There are 9 hidden switches. A switch that is on adds its own fixed numbers to the row, and there is some noise. The rows also spread widely along 11 directions, which tell nothing about the answers.
Known rows, each followed by its switches (1 for on, 0 for off):
[-21  -5  12  10  -8 -12   6  -6 -14  12  -3 -25  17  -7   0  -5   4 -11
   4   1  11  -3  16 -15   5   6   0 -19  -9 -28   4   6  -1   3   3  -4
   0 -10   0   0   6  11] => 1 0 1 0 1 0 1 0 0
[ -6  -1   1   7  -1 -10   2  -1  -9  -1   0  -2   0   8  -6  10  -2  -3
   0 -13  -8   0  -2 -10   5  -3   1 -11  13 -14  -3  15   5  -1  -9  -2
   3  -7  -8   4  -7   4] => 0 1 1 0 0 1 1 0 1
[ -1   3 -10   0  -1   7 -11   9  -5  -9  -8 -10   6   0  -9 -13  -5  12
   0 -20  -6  -1   8  -4  -8  -5   4   5  12 -11   1 -13  -3  11  -9 -20
 -12   4   8  11  19   1] => 0 0 1 1 0 0 0 0 0
[  2   2   3  -8  -2   4  19  17 -16  10   8  -8  15  -6  -2   6 -12   9
   2 -12  12 -24 -10   6  12  -8   1 -11  11  10  21  18 -14   4   7 -39
   7   1  -3  15   2   8] => 0 0 1 1 0 1 0 0 1
[  7  -4   3   8  -6  -7  -3   5  -6   3  -9 -30   6 -12   2 -17   3  12
  -6  -6   8  -2  11   2   3  15  20  -5 -10   2   5 -10 -16  19  -2   1
  -1  -2  22  -5  43  17] => 0 0 0 0 0 1 1 1 0
[ 30   1 -12   1   4  -1  -8   2  11  -8  -9   0   6 -12  -5  13 -10  17
   2  -9  -5 -21 -11  12   1  -2  11 -13   8   4  -4  -9 -15   4  10 -29
  10 -13  14  -2  18  -5] => 1 1 1 1 1 1 0 0 1
[ -7  -4   1   1  17  -8  15   2   3 -12  11  -9  17  -4   6  15 -16   0
  11 -21   4 -19 -12   7  -2 -14  -2  14  10   0  13  24 -12  -3  -6 -10
  11   3   3  -4   8   8] => 0 1 1 0 1 0 1 0 0
[ 18   1   1   0  -6   4  -4   1   9  -4  -3   0   4  -9 -11   9   1  -8
   6  14   9   2  -9   9  -1   4 -11  -9 -11 -14  -4 -16   1   2  12 -15
  -8  -6  -2 -18  -1 -12] => 0 1 0 0 0 0 0 0 0
[  0   5  -3   7   9  -9  -3  -4   6   3 -10   1   5  -6  -8   7   6  -8
   7   3  -9   2   3  -9  -2  -4   6 -11   6 -20 -12  -3   4   1  -6   5
   4 -10   5 -10   2  -1] => 1 0 1 1 0 0 0 0 1
[  2   0   0   6   2  -4   1   2   2  -5  -2  -6   8  -4 -15   7  -4   2
  -3 -17  -6  -6  -6  -1   2  -8   8  -8  12 -19  -3  -5   0   4 -13  -2
   8  -4   3  -4   9   4] => 0 0 1 1 1 1 0 1 1
[-27  -8   1   9   1 -18   4  -7 -15  -8  -4 -24  19  -2  -1   3 -10   3
   2 -36   1 -14  10 -17  -3  -7   7  -1  14 -20   8  23  -9   6 -11 -11
   8  -5   3  18  19  12] => 1 1 1 1 0 1 1 1 1
[  4  -5   1  12 -12  -2  -6   6 -11   8  -5 -23  -7   8  -4 -20   3  11
  -6   8 -10   6  12  -3   0  13   3 -14  -4  -5  -3 -10  -3   3  -5  -1
 -19  -1   9   3  12   5] => 0 1 0 1 0 0 1 0 0
[ -1  -5   1  15  -7 -10 -11 -10   1 -10   0  -8 -13  16  -9  -3  -1   4
  -5  -5 -18  10   1  -6   1   3   2 -10   4 -20 -16  -4   9  -8 -14  16
  -5  -6   1  -4  -7  -1] => 0 1 1 0 1 0 0 0 0
[ 15  -4   7   1 -18  -5  -4  -8   3  -6  -1 -10  -1  -4 -14   7  -5   1
   2   9  15  -1 -12  11   7   8  -7 -18 -10 -12  -4  -6  -2   1  13 -21
   5  -9  -3  -7  -1  -4] => 0 0 1 1 0 0 0 0 1
[ 12  -4   3   5   3 -13   9  -8   5   7   2  -1  -2   1   0  22  -4  -9
  10  13  -2  -8 -11   9   9   3 -11 -17   2   3  -4  18  -1 -10   5  -9
   9 -18  -7  -5 -16  -3] => 0 0 1 1 0 1 1 0 1
[ -6   4   8   6  -9   0  -2  -1  -5   8   3   4  -4  -2  -4   4   4   5
  -9   5  -2  -5  -2  -8   5   2   6 -32   7 -13  -4  -3   1  -6   5   0
   6  -4   1   9 -12  -2] => 0 0 0 1 1 0 0 0 1
[ 33 -18  -5   1  -5  -9   4  -6  -1 -11  -7 -22  13  -2  -6  14 -12  -1
   5 -12   9  -6  -7  22   7   6 -12  20 -15   5   7   3 -12   9  -1 -15
   1 -22  -5 -18  27   7] => 0 1 0 0 0 1 1 0 1
[-16   2   5  11   4  -2  -1  -6  -5   4  -7 -12  13 -11   2  -2   5  -6
  -3 -10   0 -19  18 -12  -1   0  25 -10   1 -14   3  -5  -5   6  -8   7
   1  -9  21  -5  22   5] => 1 0 1 0 0 0 1 0 0
[ 12   3  -4   2   8  -7   2   1   9  -3  -4  -5   3  -8  -2   7  -5   5
   9   3  -1  -5  -8   8   1  -2   2  -4   1   1  -4   4  -9   2   4 -13
   6  -3   7  -6   6   0] => 1 0 1 1 0 0 0 0 0
[  7  -3   4   2 -14 -14   4  -1  -7  -6  -2  -7  -1  -3 -10  12  -1   7
  -8 -11   7   5 -16  -1  10   4   7 -17   2  -8  -2   6  -4   6   7 -12
  14  -6  -8   1   2   6] => 1 0 0 0 0 1 1 1 1
[-12 -17   8   9   8  -3   9 -30   3  -3   1 -12  19 -12  18  26  -7 -20
   4 -14   9 -49  15   6   3  -2   6  12  -8   7  15  15 -11 -10  -6  16
  14 -33  16  -7  23  -3] => 0 0 0 0 0 0 1 0 1
[-15  11  -1  12   1   6  -4   8  -4   8   2   8 -11   6  -1  -3   9   8
 -15  -5 -26  -8   5 -18  -3  -4  23 -28  23  -8  -7  -7   4  -5 -13  11
  -7  -1  11  12  -9  -5] => 0 0 0 0 1 1 1 0 1
[ -4   4   0  13   3  -6  -3  -1  11  -1  -1 -10 -12   1  -2  -4   4   9
  -2  11 -14  -7  -3   0  -8   3  10 -22   6  -2  -9  -6  -9  -3  -3  -1
  -6  -1  16  -3   0  -6] => 1 0 0 1 0 0 1 1 1
[-18  12   8   6  13 -22  15  15   6  14   3 -18  10  -7  -2  -7   9  -7
  19  25   3  21  -9 -12  -8  -2 -16 -22  -1 -23  -5  18  -4   5   4  -6
  -3  11  -7  -8 -15  11] => 1 0 0 0 1 1 1 1 1
[ 12  -3  -5  -2  -5  -4  13  15 -22  25  -5  -8  11   0   5   4  -6   2
   7   2  -5 -13   8  -2  20   5 -12 -20   3  10   9  22  -8  -1  13 -36
  -4 -16 -12  21 -10   7] => 1 1 1 0 0 1 0 0 0
[ -8  -4  -4   5   8 -17  -3 -13   4 -19  -1   3  -1   5   3  19 -10   2
   4 -28  -6  -2  -8  -5  -3  -9   2   8  19  -6  -5  21   2  -2  -8   4
  18  -5  -3   9   2   2] => 0 0 1 1 0 1 1 0 0

New rows. What belongs after each?
[ 11  -9   0   8   2 -13   7   2 -14  11  -6 -14   7   1   3   6  -5   1
  -1 -12 -10  -4   7  -2  15   5   7  -6   4   0   2  15  -5   3  -9   5
   8 -14   2   0  14  18] => 0 1 1 0 1 1 1 0 0
[ -7  -6   5   6  -5  -9   2  -2 -14   9  -5 -12  17  -6  -2   4   2  -7
  -1 -10   4  -3  12 -13   5   3  -1 -11  -1 -22   4   6   1   5  -3   0
   2 -14  -2   2  11  10] => 0 1 0 0 1 1 1 0 1
[  7  -4  -6  14   5 -11  -7 -12   7  -4 -11  -2  -5   3  -4  12   3  -5
  -3 -11 -20  -2   6  -5   3   2  13  -6  10  -9 -13  -1   4   0 -18  19
   5 -20   9  -9  10  -1] => 0 0 1 0 0 1 1 1 1
[ 32   8  -6  -2   8   7   5  15  -2  16 -12   9  13 -17  -8  15   5  -4
  -5  -2  -5 -16   1   6  14   0  24 -14   9   5   3 -15  -5  12  -2 -12
   6 -14  13 -13  19   4] => 0 0 1 0 0 1 1 0 1
[-30   0  12  -2  -3  -5  16  -2 -19  -2  11  -7  18  -9   0  11 -11   6
  -2 -27  18 -28  -7 -10   7 -13  16 -12  14  -9  18  26 -11  -1   2 -18
  22   6   2  18   3  11] => 1 0 1 1 0 0 0 0 1
[  9   8   1  -2  13  -5   8   6  20  -8   6 -12  11 -14  -4   5 -11   1
  20  14  17 -11 -21  22  -9  -6 -11   0  -7   1   4   4 -15   7  11 -31
   3   6   9 -18   7  -4] => 0 0 1 1 0 1 0 0 1
[-17  -5  10   9 -14 -14   2  -9 -19  10  -2  -6   2   8  -7   7   4 -11
  -5  -7  -1   4   8 -18  10   2  -1 -25   7 -27  -3  15  13  -4  -6   3
   4 -14 -15  12 -13   7] => 0 0 1 1 0 1 1 0 1
[ -5   4  -2  11 -13  -7 -15 -17   4   9  -8   5 -14  -2  12   9   6   3
   0  14  -9 -18   8 -11   3  15   9 -50   6   3 -13   5  -5 -10  23 -17
   5 -25   9  22 -17 -17] => 1 0 1 0 0 1 1 0 1
[  7  -7   1   6   4  -7  11  -2 -14  17  -4   1   7   3  -1  19   0 -11
  -3 -10 -15 -11   6  -6  19  -1   6 -12  12  -5   1  15   5  -6 -14   9
  10 -23  -7   2  -3  10] => 0 0 1 0 1 1 1 0 1
[ 14 -14  -1   3   7 -15  16   3 -13   7  -9 -20  22  -5  -8  14  -3 -13
   5 -16  -1  -1   5   0  13  -2  -5  14  -3 -10   9  15  -5   7 -14   2
   4 -17  -9 -13  20  18] => 1 1 0 0 0 0 1 1 1
[ 34  -7  -4  -2   0  -8  10   3  -4   9  -9  -3   7  -9  -6  21  -5  -2
   0  -7   0  -8  -7  12  22   5   4  -6   0  10   3   9  -8   7   0 -10
  17 -20  -4  -7  11  11] => 0 0 1 0 0 1 0 1 1
[-24  -8  12  15  -7  -7   3  -9 -19  11   5 -10  -2   8   0  -1   2  -1
 -14 -13 -13 -12  16 -19  13   0  18 -19  10 -18   0  11   7 -11 -20  28
   7  -8   4  10  -2  13] => 0 0 1 1 1 0 0 0 0
[  1  -3   0  13   1  -8  -7   6 -10   5  -7 -21  -9   4   3 -20   5  22
 -13  -9 -14   4  14  -7   2  10  32  -4   4   4  -3  -6  -9  11 -18  26
   1   5  27   3  34  20] => 0 0 0 1 0 0 1 0 0
[  4  -7   2  -1  19 -11  34  11  -6   9   9  -4  17   5 -11  24 -11 -22
  17  -2  -5  -3 -15   7  15 -21 -24  17   7  -8   9  33   6 -11 -16  -4
   3  -4 -28 -15 -23  10] => 1 0 1 1 0 0 0 0 0
[  4 -11   6   2  -3  -4  12  -3 -10   8   2 -21  11  -5   8   6  -7   1
   2   0  11 -22   2  10   8   6  -4  -2  -6  11  16  15 -16  -1   4 -13
   5 -14   4   4  13   9] => 0 0 0 1 0 0 1 0 1
[ 15  -2   5   2  -6 -14   5  -3  -3  14  -6   9   1  -8  -6  23   7 -13
   2  15   4   7  -6  -4  15   7  -5 -26  -3 -11  -9   6   4  -5  14   0
  12 -15 -13  -5 -16   2] => 1 0 0 1 0 0 1 0 0
[-16   5   8   9   5   0  19  18 -15  24  10 -10   0  13  -6  -9   3  -2
  -1   8 -19  -1   2 -11   9  -7  -2 -23  12 -10   3  16   7  -7 -17   1
 -11   3  -8   5 -24  10] => 0 0 1 0 1 1 0 0 1
[ -3   6   7   8  -6  -7  -8   1   2   2  -3   2  -7  -8  -2   0  10   3
  -7   6   0   4   0 -11   0   7  17 -30   3 -14  -8  -9  -3   3   6   7
   4   4  13   0   2  -1] => 0 1 0 0 0 0 1 1 0
[  7  -8  -5  13  11  -6  -8 -18  17 -12  -8  -4  -1  -7   5  16  -3   1
  -2 -12 -13 -19   4   3  -5  -1  13   1   9  -1  -7  -4  -9  -5 -12  19
  13 -19  19  -6  21  -4] => 0 0 0 1 1 0 1 1 1
[-26  -3   1  10   3  -8  -4 -20   5 -17   0  -6  11  -5   5  15  -9  -3
   5 -24   3 -29   4 -10 -11  -9   6  -8  12 -17   1  13  -7  -5   2 -14
   7 -14  10   9   8 -11] => 1 1 1 1 0 1 1 0 1
[-16 -11  -2  11   0   0   7 -13 -22  16  -6   5   1   3  15  19  -4   1
 -14 -30 -25 -43  24 -20  19  -3  25 -19  28  10   7  25  -5 -19 -13  10
  16 -27   8  35  -1   4] => 1 0 1 1 0 0 0 1 0
[ 29  -7   1   6  -4  -6   2  -3  -4  13  -6  -8   0 -15   9  12  -2  14
 -10   4   1 -27   2  11  18  15  28 -25  -5  24   3  -2 -23   0  14  -2
  17 -16  25  -3  25   8] => 1 1 0 1 0 0 1 0 0
[  8  -3  13   8   7 -15  18  -8   4  14   4   6   7  -7  -7  30   4 -26
   8  19   0 -10  -9   2  15  -3  -3 -25  -4 -17  -6  13   6 -15   3   7
  11 -15  -7 -24 -22  -1] => 1 1 1 1 0 0 1 0 0
[-13  -9  12  13  -7 -18   6  -8 -18  12   4 -12   0  11  -5   8   0  -6
  -3  -3  -8   4   5 -15  12   3  -1 -26   7 -24  -4  20   8 -10 -10  13
   7 -10 -10   6 -15  12] => 0 1 1 1 1 0 1 0 1
[ -2   2   9  15 -15 -10  -6   0  -9  11  -4 -13  -8  -2  -3 -10  13   9
 -13   8  -5   3   9 -13   7  16  26 -38  -7 -12 -10 -11  -2   5   3  12
  -1  -4  18  -4  10   7] => 1 1 0 0 0 1 1 0 0
[ 16  -7   2  11   1  -8  20   9 -15  13   3  -9  -5  12 -14   8   1   0
 -12  -3 -22  -3  -5   3  19  -3  12  -7   8   4   0   9   3  -5 -25  18
   0  -9  -6 -11  -3  13] => 1 0 0 1 0 1 1 0 1
[  4   4  -9   6  10  -6 -11 -11  17 -12  -7  16  -3  -2  -3  21   3  -6
   6  -2 -14  -2  -6  -6  -7  -5   1  -6   8 -13 -16  -2   4  -7   0   6
   6 -14   2  -8  -9 -15] => 1 1 0 0 0 0 0 0 1
[-16   2   4   8   9 -12   4  -7   8  -8   1  -3   8  -6  -3  14  -3  -8
   6 -12   1 -11  -6  -7  -6  -9   4  -9  13 -19  -2   9   0   1  -7  -2
  10  -4   4  -1   2  -1] => 0 0 1 1 0 1 1 1 1
[ 25   4  -8  -4   5 -13   8  19 -19  13 -12  10   6  -8  -9  17   4  14
 -11 -22 -10   8  -8 -10  21  -1  30 -12  21   4  -1   9  -5  15  -8   4
  27  -1   1   5  17  25] => 1 0 0 1 0 1 1 0 1
[  8  -6  -6   3  22 -14  10 -10  11  -7   3   4  -2   3  13  28 -13  -2
  11 -11 -13 -18 -12  11   5  -9  -1  12  16  20   1  29 -10 -11  -8   6
  20 -10   4   0  -1   3] => 0 0 1 1 0 0 1 0 0
[  0   2 -10  -7 -11  11 -10  13 -11 -14  -8  -1   7  -4 -12  -5  -8  21
 -10 -36   1  -6  -2  -8  -5  -7   6  -1  22  -7   8 -10  -8  13   0 -37
  -3   5  -1  29  16   0] => 0 0 0 1 0 0 0 1 1
[ 12  -3  -3  10   5 -11   9  14  -5   8  -2 -15   4   6 -14   1   0   1
   2   2 -16  10  -4  -2   3  -3  -7  -8   3 -14  -7   4   2   2 -12  -2
  -9  -5  -7 -11  -1   9] => 1 1 0 1 1 1 1 0 1
[ -4   0  10   5   3  -5  13   0  -7  13   3  -7   8  -6   3   9   1  -8
   0   2   4 -18   4  -1  12   0  11 -15   0  -2   8  10  -4  -1  -1   2
   6  -8   6  -6   4   7] => 0 0 1 0 0 1 1 0 0
[ -2   0   2   3   3  -3   9   9 -13  12  -1  -7  11   2  -5   3  -1  -8
   5  -2  -4  -3   5  -7   5  -5  -3  -9   8 -12   7  11   0   2  -7 -14
  -7  -5  -4   2  -5   7] => 0 1 1 0 0 0 1 0 1
[  5  -1   1   5   6 -17  14   8  -1   1   5 -20  -1   6  -7  -2  -8  12
   7   2  -6   4 -17   8   6  -4  -4  -6   3  -1  -3  19  -7   0  -8  -7
   7   3  -2  -6  -3  15] => 1 0 1 1 1 1 0 0 1
[-16   0  15  10  -4  -1  11  -1  -3  -3  15 -16   7  -3  -6   1  -7   2
  -4  -5   9 -28  -7   3  -1  -7  16 -20   3 -11  10   3  -8  -3  -3 -12
   1   4  14  -7   7  -2] => 0 1 1 1 0 1 1 0 1
[-13   5   6  -5  -3  -1  14  15 -21   8   5   8  14  -5  -7  14   1  -2
 -10 -24   3  -6  -6 -17  12 -12   9 -14  19 -17  10  10   2   0   0 -10
  10   5 -14  15 -11  10] => 1 0 0 0 1 0 1 0 0
[  7  10  -2  -2  -7  -1 -15   9  -4  -2  -9  20   3  -7 -20  11   7   6
  -9 -12  -4  18  -8 -18   1  -4   9 -26  18 -32 -14 -16  10   6   3  -5
  10   3  -6   7  -5   0] => 0 1 0 1 1 0 0 0 1
[  8  15  -4   3  -5   5 -11  11  10   0  -3  11 -14  -1 -15  -3   8   8
  -4  15 -10  10 -10  -3  -6   1   4 -29   9 -12 -16 -21   6   2   5 -10
  -9   3   4  -2 -12 -14] => 0 0 0 1 0 1 0 0 1
[ -7   3   3   6   0  -8  -5   3  -1  -6  -2  -7   2   0 -13  -4   3   4
  -3  -7  -2  16  -4 -10  -6  -4   4  -7   8 -27  -7  -8   5   7 -10   6
   1   6   1  -4   6   6] => 0 0 0 1 1 0 1 0 1
[ -2  -7  12   9   0  -6   6 -17  -5  10  -4   0  19 -15  -6  27   2 -21
  -6 -12   6 -25   9  -8  13  -3  19 -19   3 -25   2  -1   5  -3  -8  16
  21 -25   7 -13  14   7] => 0 0 1 1 1 1 1 0 1
[  2 -17   3   4   6 -26  23  -1 -28  23  -6 -12  18   4  -2  23  -5 -15
   5 -18  -8  -2   8 -13  27  -3  -4  -5  11  -9   8  43   0  -4 -15   6
  18 -21 -20  10  -4  27] => 1 1 1 1 0 0 1 1 1
[ 33  -2 -22   0   3   3 -15  13  -6   0 -25 -12   4   0  -2 -12  -2  15
  -1 -18 -18   6  16   3   1   8   8  12   8   9  -2 -16  -9  21  -8 -17
 -12 -11  12   7  36   9] => 0 0 1 0 0 0 1 0 0
[-33   1  -1   7  13 -12  15  16 -27  16   4 -18   8  15  12 -12  -5  13
   3 -20 -22  -6  12 -26   1  -9   6 -12  27  -2  11  39  -9  -3 -16  -9
  -3   7  -1  33  -8  21] => 1 1 1 0 1 0 1 0 1
[ -4   0   7   0   6   1  28  18 -12   7  17  -3   8   5  -1  12  -8  -2
   0  -7  -3 -17 -15   5  10 -13  -6   0  12   7  17  23  -4  -8  -7 -11
  -3   6 -12   0 -15   6] => 0 1 0 0 0 1 1 0 0
[-27   4  10  12  14   0  12  -8  18  -9  16 -13   8  -2   2   5  -7 -10
  10   2   1 -29  -8   6 -14 -15   0  -4   3 -11   6   7  -6 -10 -10  -3
  -5  -1  13 -16  -3 -10] => 0 0 1 0 1 1 1 0 1
[ 22  -1 -10   4   4   0 -11  -1  10  -7 -13  -5   9  -9  -8   5  -4   0
   7  -4  -3  -6   5   7  -3   1   0   1  -1 -10  -8 -15  -2   8   0 -12
  -4 -13  10 -11  21  -5] => 0 1 1 1 0 1 0 0 0
[  0 -16  -1   3 -15 -15  -5 -20 -13  -3  -8 -11   3   2  10  13  -6  -2
   0 -19   9  -2   8  -6  10  14 -11  -1  -4   0   2  19  -2  -1  10  -5
  12 -26 -13  20   7   6] => 0 0 0 0 0 1 1 0 0
[ -2 -11   4   3  -4 -14   1 -19  -8   6  -6  13   5   0   2  33   2 -23
   3  -6   2   0   5 -14  13   2 -15  -9   6 -18  -6  19  14 -13   4  11
  16 -26 -23   9 -17  -1] => 0 0 0 1 0 0 1 0 0
[ -1   6   7   1  -1  -3   5   0   3  13   3   0   2  -6   0   7   3 -10
  11  23   9  -6  -5   0   4   3  -8 -26  -5  -7   0   7  -3  -4  13 -16
   1  -7  -1  -4 -17  -5] => 0 0 1 0 0 0 0 0 1
[  9  -5   0   0 -19  -6  -9 -16  -4   3 -10   6   1 -17  11  23  -3   5
  -6  -8  11 -28   2  -3  16  14  14 -37   5   8   2   6 -16  -3  30 -29
  24 -24   6  23   1  -6] => 1 0 1 0 0 0 1 1 0
[-14  -5   9  10  -6  -8  18   2 -29  19   3  -2   7   8 -12  13   1  -7
 -15 -21 -15 -13   6 -20  21  -9  16 -27  21 -20   4  17  10  -9 -17   6
  10 -14 -13  12 -12  14] => 1 0 1 1 1 1 1 0 1
[-23  -6   5  11   7 -11  11  -1 -16  12  -3 -20  13   1   4  -5   3  -8
   2  -7  -5  -6  18 -16   2  -2   3   1   2 -12   6  16  -2   0 -15  16
  -3  -5   3   4  11  15] => 1 0 0 1 0 0 1 0 0
[ -6   1   6   4  -6  -9   2   0  -4  -4   8  -8  -5   6  -3   3  -7   9
   3   2   2  -5 -13   1   1  -1  -2 -22   9  -4   1  14  -7  -5   7 -22
   2   4   0   9 -12  -2] => 0 1 1 1 0 0 1 0 1
[-22   4   7  13  -1  -8  -4 -18   7  -3   7   6 -14   1  11  14  -2   5
  -3   2  -6 -24  -4  -8  -3   0  16 -34  15   2  -6  15  -5 -15   7   1
  16  -8  16  14 -15 -11] => 0 0 1 1 0 1 1 0 1
[ -1   7   2   7  -5  -8  -6   4   0  -3   5  -3 -20   9   1  -6  -1  22
  -8   0 -13   3 -13  -3   1   5  17 -28  15   4  -8   4  -7  -1   0  -5
   7   8  11  11  -7   3] => 0 0 1 0 1 0 1 0 1
[-15  -2  15   9  15 -11  21  -2   6  -6  15 -16  12  -2  -8   9  -7 -14
   9  -1   7 -10 -12   8  -1 -14   1   7  -2 -16   7  13   0  -2 -17  11
   3   7   2 -27   4   8] => 0 0 1 1 0 1 1 0 0
[-16   9   7  12   2   3  -9 -15  19 -30   9  19  -2  -3 -24  24   0  -6
 -14 -26  -7 -14 -20  -7 -12 -22  26 -16  24 -40 -13 -23  15  -7 -17  14
  12   2   9 -18  -3 -19] => 0 0 1 1 1 1 1 0 1
[  8  -2  -5   6  -5  -1   5  11 -15  19  -5 -10  -7   9   2  -8   1  10
  -4   4 -19  -4  10  -4  15   8   6 -18   6  10  -1   8  -4  -3  -4  -8
 -10  -9   1  14  -7   7] => 1 0 1 0 0 0 0 0 0
[ 23 -13 -13   6   5 -12   0  -5 -11  11 -18  -4   4   2   3  19  -6   1
  -3 -24 -23 -10  12  -4  17   4   5  -5  19   6  -3  15  -3  -1 -13   2
  15 -32  -3  16  12  13] => 0 0 1 1 1 1 1 1 1
[-12  -6  -2  -3  -8  -8  -9 -15 -12 -13  -8  10   9  -3   1  23  -4  -3
  -5 -37   4  -4   3 -17   2  -3   5   1  16 -14   3  13   3   1   0  -2
  19 -15  -9  22   4   1] => 0 0 0 0 0 0 1 0 1
[ -7  -5   7  11   1 -18   6 -14   5  -7   2 -18   2  -4   3   8   0  -2
   3   0   7  -7  -6   2  -1   4   8  -5 -10  -4  -2  11  -9   1   0  10
  11  -9   9 -13  12   6] => 1 0 0 0 0 1 1 0 1
[ 23  -6 -11   5   0  -6  -2   9 -12   8 -12 -16   3   5  -6  -4  -5  12
   0  -9 -16   0   9   2   9   5   5  -3   6   4  -3   5  -6   9 -10  -9
  -3 -13   4   5  18  13] => 0 1 1 1 0 1 0 0 1
